The groups are shells around one centre, one inside the other: the same stretched ball of 7 dimensions in 7 sizes.
Some rows, each with its group after it:
[ -2.6 -28.4   0.2 -30.6  11.5  15.7   9.9  -8.0 -27.4  -2.0  26.0 -14.9
   7.0]
Q764
[ -4.8   6.6   0.3 -20.7 -12.4  -3.2  12.5  11.7 -12.7   0.4  10.2   0.7
   4.6]
Q509
[ -6.4  27.2  -0.7 -22.5 -13.0   8.7  15.8   9.9 -21.6  10.1  -6.4   3.4
   3.5]
Q635
[-16.6  27.4   5.9 -28.9 -18.0  16.9   9.5   6.8 -24.3  -2.7  -1.9 -12.6
  -8.7]
Q382
[-12.8   3.9  -6.7 -21.6  -4.2  21.0   7.8   2.2 -24.9  -2.5   8.9  -1.0
   5.7]
Q709
[-11.9  19.8  -5.4 -18.0  -3.3  16.8   9.2   3.3 -24.4   3.4   5.6 -10.0
   2.2]
Q635
[-12.9  12.9  -0.3  -3.8   4.9   4.3  12.5  13.3 -14.1   3.0   8.9 -18.5
   8.4]
Q764
[ -5.6   9.3  -4.4  -5.9  -7.9   5.6   6.0  20.5 -11.7  -7.6  17.4  -1.3
   2.1]
Q382
[  4.0  -6.6  10.0 -40.2  -4.8 -26.0  18.5  -8.7 -12.8  12.0  21.7 -23.6
   1.6]
Q382
[ -8.0   4.4  -5.9 -17.5  -9.2  -0.6  12.1   8.7 -13.2   1.7   9.5   5.2
  11.1]
Q984
[-12.5   9.0  -2.2 -20.9  -5.3  38.4   8.2  10.6 -32.0  -5.3  -0.6   4.1
   1.2]
Q764
[ -3.5  11.2  12.7 -34.5 -17.8 -15.7  15.7   5.7 -11.9   3.5  10.0 -16.3
  -5.2]
Q509
[-10.0   8.0   2.7 -25.0 -12.4 -17.0  10.2   1.6  -8.2  -0.6  19.9 -20.2
  -0.1]
Q709
[ -3.9   6.2  -2.7 -32.6  -6.2  12.4   7.5  -5.2 -26.8   1.1  16.6 -11.2
  -3.7]
Q635
[ -7.2  11.3  14.0 -32.5 -17.7 -26.0  14.1   3.7  -6.0   1.3  16.5 -27.5
  -6.5]
Q984
[ -1.0  -5.1   9.4 -34.0 -10.5 -12.0  16.0   2.8 -13.6   3.1  14.7 -10.5
   1.7]
Q984
[ -1.9  -5.5  -0.5 -33.4  -5.1  -5.8   8.9  -7.4 -18.1   1.0  26.1 -16.7
  -0.5]
Q709
[ -0.4  -5.5   4.0 -38.6  -8.0   5.9   8.5  -4.8 -24.2  -2.4  22.0 -13.7
  -6.2]
Q635
[-15.2  43.0   4.5 -27.0 -20.5   5.1  17.1   7.7 -20.7  11.6 -15.1  -6.5
  -1.6]
Q509
[-10.9   5.8 -10.1 -11.2  -4.7  12.7   4.4   9.0 -17.3  -6.6  17.7  -2.3
   5.0]
Q635
[ -5.3   0.5  13.4 -25.2  -5.3  -6.8  16.2   9.3 -13.5   1.6  11.2 -19.8
   0.3]
Q709
[ -4.5   3.4  -9.7 -21.6   4.9   6.5  16.5  -4.3 -23.4  15.5   5.4   0.8
  17.1]
Q984
[ -3.1   4.0  16.2 -28.8  -7.8 -16.2  16.8   7.1 -11.1   3.4  14.1 -26.5
  -3.5]
Q635
[ -0.2   1.0  -6.1 -21.9   0.8   0.9  11.5  -0.7 -19.5   6.9  18.0  -6.7
   7.1]
Q656
[-13.6  15.5   4.3 -19.6  -2.9   5.2  17.7   6.7 -19.0   9.0  -3.2 -12.0
   8.1]
Q709
[ -4.0   4.2   1.4 -20.1  -3.9 -28.9  12.9   0.0  -4.1   6.3  25.9 -25.8
   4.6]
Q382
[-14.2  25.1  10.0 -29.9 -20.5   3.5  11.2   8.4 -17.9  -2.4   2.0 -16.7
  -9.5]
Q509
[-12.1  20.2  -7.3 -23.9 -16.0   1.3   7.7   1.6 -16.7   0.8  10.2  -4.2
   0.9]
Q656
[ -1.1  -4.8  -2.8 -21.0   4.3  -8.6   9.8  -3.2 -14.9   4.0  28.2 -21.2
   4.6]
Q509
[ -6.8   3.3  -9.1 -21.7  -2.2  24.7  10.4   3.4 -28.1   2.5   5.1   8.7
   9.1]
Q709
[-14.2  13.0  -2.5 -32.8  -9.1   8.4  14.1  -6.5 -24.3   8.3   0.2  -5.8
   6.4]
Q656
[ -3.7  -8.3  -2.2 -36.7   3.4  -8.1  16.2 -16.9 -21.0  13.7  17.4 -16.4
  10.8]
Q984
[-13.8  17.7 -16.2  -9.0  -0.8   5.3  11.7   2.7 -16.9   9.8   4.6   1.9
  17.1]
Q382
[-10.1  14.8   4.9 -16.9  -2.6  -2.8  13.4   7.3 -14.8   4.5   9.6 -22.3
   1.6]
Q656
[-19.2  30.0   3.7 -26.0 -21.3   4.2  15.8   9.0 -17.1   5.0 -11.4  -1.7
   2.9]
Q635
[-14.3  14.7  -0.5 -40.6 -14.1 -13.3  17.3 -14.5 -17.3  14.2   2.5 -12.6
   7.3]
Q764
[-24.3  48.4  -3.1 -26.1 -29.3  -2.8  15.5   5.1 -14.4  10.3 -17.3   1.2
   4.0]
Q382
[ -7.0  10.9 -15.5 -14.1  -2.4  21.1   4.4   3.9 -24.6  -0.8  14.6   3.4
   5.3]
Q984
[ -1.4   2.4  -5.8 -18.7  -8.8  -2.9   4.6   6.5 -13.1  -5.5  27.5  -7.4
  -1.1]
Q382
[ -5.8   0.9  -5.9  -7.2  -0.3  13.6   7.3  15.9 -16.9  -5.4  16.3  -0.4
   6.7]
Q509
[-16.0  17.4  -6.8  -8.9  -4.6  12.8  11.7  12.2 -17.5   2.4   0.1   0.1
  11.1]
Q709
[  5.4  -2.0  -0.7 -27.0  -1.8  16.1   8.5   4.3 -27.0  -0.4  19.1  -4.2
  -3.2]
Q764
[-11.6  16.2  11.3 -22.2 -14.3   4.2  14.8  16.2 -15.7  -1.2  -0.7 -10.1
  -1.8]
Q509
[  3.7 -12.8   8.9 -39.5  -7.2  -5.4  10.3  -3.3 -19.1  -2.4  27.5 -18.3
  -6.4]
Q984
[ -8.6  19.9 -12.8 -26.2  -5.7  -2.0  12.2 -10.2 -20.7  14.6   8.4  -5.8
   9.1]
Q764
[-11.8   8.6   1.9 -31.1 -11.2  14.2  14.8   2.9 -24.4   3.8  -2.8   1.5
   5.2]
Q635
[ -4.4  13.1 -10.0 -34.4  -5.0  19.2  16.0  -8.5 -32.8  16.5  -4.5  10.6
  10.8]
Q382
[ -9.7  25.2   8.9 -26.8 -18.7 -18.3  17.4   7.9  -9.0   8.4   1.5 -15.2
  -0.5]
Q656
[  5.3  -6.8   3.7 -26.8   1.0 -16.7  12.2  -1.9 -13.1   5.2  29.8 -23.0
   0.5]
Q382
[-16.6  18.0  12.5 -18.1 -14.0 -13.4  14.3  14.1  -6.1  -1.6   6.2 -24.2
  -1.2]
Q984
[ -7.4  18.0  -8.0 -21.6  -9.4  20.1   6.5   4.6 -25.9  -0.1   8.2   0.4
  -0.8]
Q709
[-12.1  15.6  -2.3  -7.5  -8.8   1.4   8.2  17.0 -10.5  -4.6  12.0  -8.3
   3.1]
Q656
[ -6.6  14.5  -2.9 -21.1 -16.7   4.3   5.1  10.1 -15.7  -6.8  16.4  -4.0
  -4.9]
Q509
[-16.7  36.1  -1.5 -13.0  -8.7  13.5  13.3  11.4 -20.9   7.4  -8.0  -8.8
   2.9]
Q984
[ -8.3   5.4   1.9 -32.1  -4.1  16.3  10.3  -3.3 -27.9   1.4   9.8 -13.9
  -2.0]
Q656
[ -3.2  -6.4 -11.3 -28.8   3.1  24.5   9.8  -7.1 -32.0   4.8  12.4   5.1
   9.6]
Q509
[-10.2  -2.4   0.8 -16.1   1.8   7.3  16.4   8.9 -17.7   4.3   4.3  -3.4
  14.0]
Q764
[-12.7  41.5  -0.2 -28.9 -23.0  -0.4  17.4   5.1 -19.0  14.0 -13.8   1.5
   2.0]
Q635
[ -3.7  18.3  -3.5 -42.0 -17.1   1.5  17.8  -7.9 -25.3  16.4  -4.4   7.8
   5.8]
Q764
[-16.7  23.4   0.7 -11.8 -12.6 -13.8  11.8  11.5  -5.3   1.4   8.4 -17.0
   3.9]
Q709
[ -9.3   9.7   6.4 -28.3  -8.1   9.9  16.7   6.0 -22.6   5.6  -2.2  -5.1
   3.9]
Q656
[-15.5  36.4 -20.1  -9.7 -13.5  24.5   8.2  10.1 -24.2   6.0  -7.9  19.1
  10.4]
Q764
[ -9.7  29.2   4.6 -34.7 -20.1   1.5  15.9   2.1 -21.3   9.6  -5.7  -5.7
  -2.6]
Q656

New rows, each followed by its group:
[ -1.6  11.0  -6.9 -41.0 -13.1   0.3  13.3 -11.9 -24.8  12.4   8.3   1.9
   3.7]
Q382
[-10.0  -4.2   7.2 -19.8   1.6 -13.9  15.8   3.3  -9.5   3.8  16.6 -24.9
   8.3]
Q509
[ -2.0  -5.2  19.9 -44.7  -8.5  -6.7  19.2  -2.3 -20.3   5.4   9.4 -23.0
  -4.4]
Q764
[-10.5   6.9  14.1 -25.7   0.8  -1.8  20.7   4.3 -18.3   9.8   0.7 -25.0
   4.6]
Q764
[-12.3  28.5  -4.5 -28.4 -13.4  -6.0  19.2  -3.1 -17.9  18.5  -7.9  -0.9
  10.8]
Q709
[ -8.1 -11.8   1.7 -21.8   0.5  -0.5   7.5   1.4 -14.9  -6.8  27.5 -21.2
   2.0]
Q509
[ -4.8  11.0   3.2 -34.6 -17.2  -1.7  13.1   1.8 -18.6   3.5   7.4  -3.5
  -1.2]
Q656
[ -9.6   3.9   9.8 -34.8 -10.2   7.3  14.8   2.2 -22.3   1.3   3.9 -11.9
  -1.0]
Q709
[ -4.8  -6.0   4.5 -23.1   3.7 -13.9  12.6  -2.4 -12.2   3.6  25.6 -29.4
   3.8]
Q635
[-18.4  38.7  -5.5 -35.1 -24.9  17.8  13.1  -1.3 -27.9   8.9 -15.8   8.0
   0.9]
Q382
[-15.6  30.5 -11.6 -12.8  -6.8   3.4  12.7   3.0 -17.4  11.7  -1.2  -3.5
  11.1]
Q509
[ -7.3   8.8 -10.9 -16.5  -6.0   2.6  10.2   4.3 -16.4   4.3  11.5   3.3
  10.7]
Q656
[-13.9  18.8  -2.3 -19.7 -19.9   8.4  10.1  14.1 -15.6  -3.5   0.5   7.0
   2.9]
Q984
[ -7.0  26.3   8.9 -37.6 -16.0 -14.8  20.5  -3.1 -16.8  16.8  -2.9 -16.3
  -0.3]
Q509
[ -5.5   4.5  -3.4 -22.1   7.3   8.4  15.3  -3.8 -24.7  12.4   8.5 -12.6
  10.1]
Q509
[-21.5  25.7  -5.9 -22.8 -15.0  -2.0  11.0  -1.3 -14.7   4.7   2.0 -10.1
   5.9]
Q382
[ -4.0  -2.6   4.0 -24.3   4.1  -4.7  11.7  -2.7 -17.4   3.6  22.9 -27.9
   1.1]
Q635
[ -9.3   3.5 -11.3 -21.7   4.2  19.6   8.5  -5.8 -27.9   4.5  12.9  -6.4
   8.3]
Q984
[ -3.3   9.5  13.2 -23.7  -8.7 -22.0  19.5  10.0  -7.2   8.3   9.3 -20.5
   2.2]
Q984
[ -9.3   1.7   9.0 -22.5 -14.7   0.6   8.4  14.8 -12.1 -11.4  16.2 -12.3
  -5.0]
Q764
[ -8.2  12.2  -6.1  -9.6  -7.3 -18.9  11.9   9.4  -3.9   4.5  16.7  -8.5
  10.5]
Q984
[ -4.2  -7.0   0.4 -14.8   3.3   6.7   6.8   8.2 -17.1  -6.4  25.9 -17.4
   1.0]
Q709
[ -7.8   3.8   8.3 -40.7  -6.4  12.4  18.1  -5.0 -29.0   8.9  -1.7  -9.2
   2.3]
Q509
[ -6.8  25.7   1.8 -21.3 -18.4 -19.7  16.1   9.8  -6.9   9.2   4.0  -6.3
   3.5]
Q509
[ -3.4  -2.5  15.8 -34.2  -7.3  -8.9  15.5   2.9 -15.6   1.3  15.1 -24.5
  -4.1]
Q709
[ -1.9   8.5  -2.2 -15.2  -3.8   6.2   8.9  11.0 -17.8  -0.2  15.9  -6.8
   0.8]
Q709
[-15.0   9.7   7.4 -22.9 -10.8   0.5  13.1   8.8 -14.5  -1.8   5.7 -14.8
   1.4]
Q709
[-10.3  15.2  -2.6 -20.4   0.6 -13.8  19.7  -3.8 -13.6  18.8   3.6 -15.6
  14.8]
Q382
[-13.8  27.0   2.8 -45.5 -18.3  -0.5  21.0 -11.6 -25.2  19.2 -13.5  -4.5
   4.9]
Q764
[ -9.1  13.7  10.1 -21.5  -2.4   8.5  17.0   9.9 -21.3   6.1  -0.6 -16.9
   1.4]
Q509
[ -7.8   9.7   6.7 -20.2  -5.4 -17.7  19.2   7.0  -8.5  10.4   6.5 -16.0
   8.8]
Q709
[  1.1  -9.1  -2.8 -29.6   4.8  11.3  13.4  -4.7 -26.9   7.5  15.0  -4.9
   7.6]
Q656
[  3.9 -27.2   1.9 -27.8  13.0  -9.7  14.6  -8.1 -17.1   6.6  31.2 -21.3
  10.5]
Q382
[-13.3   3.7  -6.4 -33.7  -7.5  18.2   9.9  -7.9 -28.0   2.1   6.3  -1.0
   5.6]
Q984
[-19.2  27.4  -8.2  -9.6  -8.5   7.3  13.9  10.6 -15.7   7.5  -6.4   1.4
  13.2]
Q635
[-12.0   5.5   3.5 -32.2  -8.3 -10.4  15.3  -5.5 -14.9   6.9   9.7 -17.2
   5.4]
Q656
[-16.6  21.5  -7.8 -23.5 -13.9  -8.3  11.1  -3.3 -13.0   6.5   7.4  -8.7
   7.0]
Q509
[ -4.8 -16.2   4.0 -26.3   8.5  -7.3  15.1  -5.7 -16.6   5.6  22.4 -24.0
   9.4]
Q509
[-18.7  23.7  -1.9 -17.7 -14.7  13.7   8.1  10.4 -18.6  -4.0   1.6  -6.2
  -0.2]
Q709
[ -8.0  24.3   5.6 -19.5  -6.1   8.1  11.6   9.1 -20.9   3.6   5.5 -20.2
  -5.4]
Q764
[ -5.3   2.0   9.4 -30.9 -14.3 -31.2  14.0   0.7  -3.4   2.1  22.4 -23.9
  -0.7]
Q382
[-11.8  13.0   7.7 -34.2  -7.7 -23.0  17.4  -9.6 -11.6  12.2  11.4 -31.9
   2.2]
Q764
[  5.3 -29.2  11.4 -36.0   8.5 -19.5  14.5  -9.8 -14.3   3.6  36.6 -33.9
   2.0]
Q764
[ -3.3  -2.4  -0.4 -49.0  -6.0   1.8  14.6 -20.2 -28.4  11.7  12.2 -11.1
   2.6]
Q382
[ -8.4  13.9  -6.8 -34.4  -5.7  -2.9  15.6 -13.6 -22.7  16.4   5.3  -8.2
   9.0]
Q509
[ -0.2   0.9  -8.9 -19.8   4.0   2.3  13.7  -1.4 -20.5  11.4  14.0  -2.0
  12.6]
Q509
[ -8.2  15.3  -5.9 -31.6  -3.7  27.9  10.0  -5.9 -34.8   6.5   2.3  -3.8
   0.4]
Q382
[ -1.2 -10.3   9.3 -42.8  -7.1 -12.5  12.5 -10.0 -17.4   1.8  25.1 -24.7
  -3.9]
Q509
[ -3.0  14.6  -3.3 -34.7  -7.0   8.7  15.3  -6.3 -27.8  13.7   1.9  -2.2
   4.0]
Q709
[ -6.7   7.7  -5.5 -26.8  -7.1  17.2  14.9   3.0 -26.2   7.7  -2.2  11.0
  10.5]
Q509
[  3.8   3.9   1.7 -37.9  -3.6  -9.8  20.1  -8.6 -21.3  19.0   7.8  -7.3
   7.4]
Q764
[-11.7  18.6   3.9 -44.2 -19.7   4.3  15.9  -7.0 -24.8   8.8  -4.4  -4.2
  -0.6]
Q509
